There are 2 nested groupings, the coarsest first. Each group lies inside one group of the grouping before and may be the whole of it. The rows also spread widely along 4 directions, which tell nothing about the answers.
Some rows, each with its group in each grouping after it:
11 18 -7 -24 -11 32 50 19 67 5 -42 50 23 -> Q431 Q97
1 28 23 -20 16 3 -20 -5 27 26 21 17 -34 -> Q853 Q977
-22 23 -46 2 10 -23 -2 -11 42 64 10 56 -25 -> Q853 Q48
-17 -2 -23 -7 -10 48 18 -33 32 6 -61 4 41 -> Q431 Q390
13 -6 38 6 -3 75 -34 -17 -4 -12 -29 -13 24 -> Q300 Q998
36 6 31 -18 -24 28 9 25 56 11 -29 24 -3 -> Q627 Q248
34 43 72 -17 -9 9 -18 28 7 7 -65 30 -3 -> Q627 Q865
-12 20 2 3 -3 5 -25 -20 -23 28 4 17 -24 -> Q300 Q89
-2 32 10 -37 -39 -26 -12 11 38 44 14 51 -52 -> Q627 Q352
14 10 11 -33 3 22 11 -19 42 21 36 9 -42 -> Q853 Q95
5 31 -10 -25 -31 -26 -6 10 29 50 4 39 -36 -> Q627 Q716
37 23 20 -2 16 34 12 25 49 13 -49 19 8 -> Q853 Q558
7 18 36 -32 4 9 21 11 24 -17 1 6 -8 -> Q431 Q850
13 33 50 -28 12 -3 14 23 23 -20 -18 12 -10 -> Q431 Q850
-5 -7 -45 -18 -16 28 28 -24 53 51 54 7 -28 -> Q853 Q558
-11 37 30 -33 -14 2 24 -11 22 -7 6 17 -28 -> Q431 Q97
38 32 11 -26 17 5 3 20 55 32 -24 43 -18 -> Q853 Q95
16 14 27 -23 -36 20 -9 -3 19 8 -7 -6 -15 -> Q627 Q716
19 8 20 -25 -3 19 24 9 45 9 34 5 -45 -> Q853 Q558
-28 36 -27 -9 -14 23 13 -33 22 30 -28 26 15 -> Q431 Q97
-31 27 -45 8 10 -28 -24 -35 20 66 12 42 -33 -> Q853 Q48
48 -9 15 -22 -4 31 19 68 59 10 -38 65 -1 -> Q300 Q998
-9 11 17 -18 1 30 9 -20 16 -13 -6 -7 12 -> Q431 Q850

New rows, each followed by its group in each grouping:
2 11 11 -19 -44 24 -16 -17 28 31 -15 20 -10 -> Q627 Q352
5 -5 -11 -33 -5 19 20 3 70 30 56 28 -38 -> Q853 Q977
43 -15 10 -10 -8 52 29 43 49 -12 -18 34 2 -> Q300 Q89
-4 7 4 -9 -31 41 -21 -37 2 24 -20 -12 8 -> Q627 Q716
-15 -8 22 -23 -49 52 -15 -49 16 7 21 -27 -18 -> Q627 Q352
29 19 28 -20 -1 7 -18 31 19 11 -17 44 -22 -> Q300 Q998
20 -7 -12 -7 13 35 24 22 71 21 -20 38 -2 -> Q853 Q48
14 19 -1 -17 -11 -2 -5 32 22 35 1 54 -28 -> Q300 Q998
5 26 38 -6 0 -5 -20 0 -17 1 20 14 -43 -> Q300 Q89
16 -1 31 -11 15 60 -9 -16 38 -6 -4 -22 10 -> Q853 Q977
6 -4 38 -5 13 35 -16 -32 9 -7 6 -25 -9 -> Q853 Q48
21 9 4 -9 -29 37 -8 13 29 30 -50 7 18 -> Q627 Q716
9 20 2 23 12 44 -25 6 -9 11 -67 25 31 -> Q300 Q89
16 30 0 14 10 19 -24 13 -5 16 -67 39 18 -> Q300 Q89
22 22 -10 -5 0 -3 14 42 31 31 -16 67 -20 -> Q300 Q89
-15 1 21 -22 -50 32 -21 -46 14 23 21 -14 -26 -> Q627 Q352
22 54 14 -22 16 -23 -10 18 31 49 3 52 -54 -> Q853 Q95
7 17 28 3 3 30 -28 -5 -18 -1 -18 9 -7 -> Q300 Q89
8 40 19 -28 9 -22 18 27 35 4 -17 41 -13 -> Q431 Q850
1 10 5 -24 1 -23 18 17 54 20 38 38 -60 -> Q853 Q48
-5 -2 25 -7 -31 58 -26 -22 20 16 -41 -5 16 -> Q627 Q352
32 24 59 -18 -18 30 -22 23 5 -7 -46 -6 -1 -> Q627 Q716
6 36 -29 -23 15 -14 -5 24 56 56 2 63 -20 -> Q853 Q977
33 -9 44 -15 15 37 16 32 57 -19 -21 12 -7 -> Q853 Q48
7 4 10 -20 -12 22 5 -26 30 15 47 -18 -39 -> Q853 Q558
45 4 54 0 6 49 7 47 21 -24 -49 22 8 -> Q300 Q89
-31 33 -37 4 14 -28 -27 -25 11 70 -1 42 -30 -> Q853 Q48
25 64 38 -20 31 -38 -30 6 14 34 -8 42 -50 -> Q853 Q95
31 19 39 -26 -24 22 1 29 31 1 -29 9 -13 -> Q627 Q716
5 -21 -11 0 -40 83 -9 -34 17 20 -21 -34 34 -> Q627 Q716
7 19 0 -20 -29 8 -2 29 57 45 -47 58 -4 -> Q627 Q352
-5 53 29 -28 -6 -17 18 13 26 5 -19 40 -23 -> Q431 Q97
22 60 47 -14 33 -12 -43 -3 1 26 -25 28 -34 -> Q853 Q95
16 27 -10 18 10 31 -20 25 6 26 -71 48 27 -> Q300 Q89
27 -17 5 -36 -24 29 23 36 51 14 21 46 -28 -> Q300 Q998
14 44 -3 -21 14 -18 -16 -5 36 53 5 45 -42 -> Q853 Q95
18 -6 61 -33 -41 42 -5 5 35 -14 2 -8 -23 -> Q627 Q352
25 16 -10 11 8 26 -1 39 24 23 -60 55 17 -> Q300 Q89
5 34 10 -4 -24 -5 -24 -5 17 41 -26 37 -11 -> Q627 Q248
21 30 28 -1 -16 -2 -14 19 29 34 -44 35 -1 -> Q627 Q248
-7 50 -1 -26 5 -37 14 20 33 24 -13 54 -20 -> Q431 Q850
17 5 -3 -15 7 49 -3 -35 36 25 3 3 -7 -> Q853 Q95
-13 28 -27 23 27 14 -33 -19 15 50 -62 32 24 -> Q853 Q48
-6 21 15 3 -26 43 -45 -43 -13 19 -43 -28 24 -> Q627 Q716
-10 -4 -10 -14 -10 48 18 -31 25 -1 -12 -9 25 -> Q431 Q850
8 9 -29 -22 1 20 11 -21 53 50 26 27 -30 -> Q853 Q95
-3 -5 29 -4 -32 64 -34 -38 14 11 -40 -16 21 -> Q627 Q352
7 22 -2 2 -4 20 -30 8 2 34 -34 40 8 -> Q300 Q998
8 20 26 -31 -41 5 -12 4 17 18 11 3 -37 -> Q627 Q716
2 44 43 -5 21 7 -7 6 0 -14 -97 12 29 -> Q431 Q390
22 13 44 -2 9 21 -17 17 -6 -11 -19 12 -15 -> Q300 Q89
39 -2 57 -25 -26 53 7 9 28 -9 -44 3 10 -> Q627 Q865
1 22 0 13 -19 33 -28 -17 21 37 -58 20 32 -> Q627 Q248
1 28 -16 -3 22 -16 -13 8 35 45 -31 47 -17 -> Q853 Q48
11 7 26 10 -5 51 -42 -16 -16 5 -40 0 19 -> Q300 Q998
15 -4 11 -43 -47 27 18 22 69 23 11 33 -35 -> Q627 Q352
-27 14 -2 -19 -21 12 6 -46 10 4 1 -11 -9 -> Q431 Q390
-8 28 -7 -17 -33 -7 -16 10 42 53 -21 57 -27 -> Q627 Q352
22 -22 22 -2 -9 85 -21 -16 5 -11 -28 -16 26 -> Q300 Q998
2 38 44 -24 -30 -4 -29 -16 -13 22 -7 15 -28 -> Q627 Q865
-15 25 6 -11 2 13 -1 -26 5 6 -11 2 11 -> Q431 Q850
-3 56 34 3 33 11 -17 7 -8 -1 -82 19 37 -> Q431 Q850
8 4 33 -33 3 21 3 -16 40 4 65 -6 -43 -> Q853 Q977
15 35 5 5 36 -15 -19 26 34 35 -57 55 -5 -> Q853 Q48
24 53 36 7 39 15 -47 -18 -6 28 -65 10 8 -> Q853 Q95
36 18 23 -5 6 25 -13 54 28 16 -69 60 14 -> Q300 Q998
-6 18 -9 5 -27 17 -20 -24 18 50 -25 25 8 -> Q627 Q248
-5 11 4 -17 0 35 15 -16 25 -4 -28 1 26 -> Q431 Q850
0 -14 4 -9 -21 42 -2 -28 -2 -4 42 -6 -28 -> Q300 Q89
37 18 -15 -6 15 41 6 9 60 35 -51 37 12 -> Q853 Q95
-12 37 -6 -22 -17 5 29 8 37 20 -23 54 0 -> Q431 Q97
-46 69 2 -6 -8 -15 -23 -49 -19 32 -15 23 -11 -> Q431 Q97
3 34 27 11 -19 32 -43 -23 -17 22 -63 -9 26 -> Q627 Q716
-20 26 33 -35 -20 17 21 -36 17 -18 31 -6 -27 -> Q431 Q97
-3 -6 6 -43 -52 20 9 7 59 29 26 28 -42 -> Q627 Q352
9 4 0 -16 -14 10 6 9 19 11 22 30 -34 -> Q300 Q89
-8 3 7 -20 -13 37 21 -20 26 -14 -30 -3 17 -> Q431 Q390
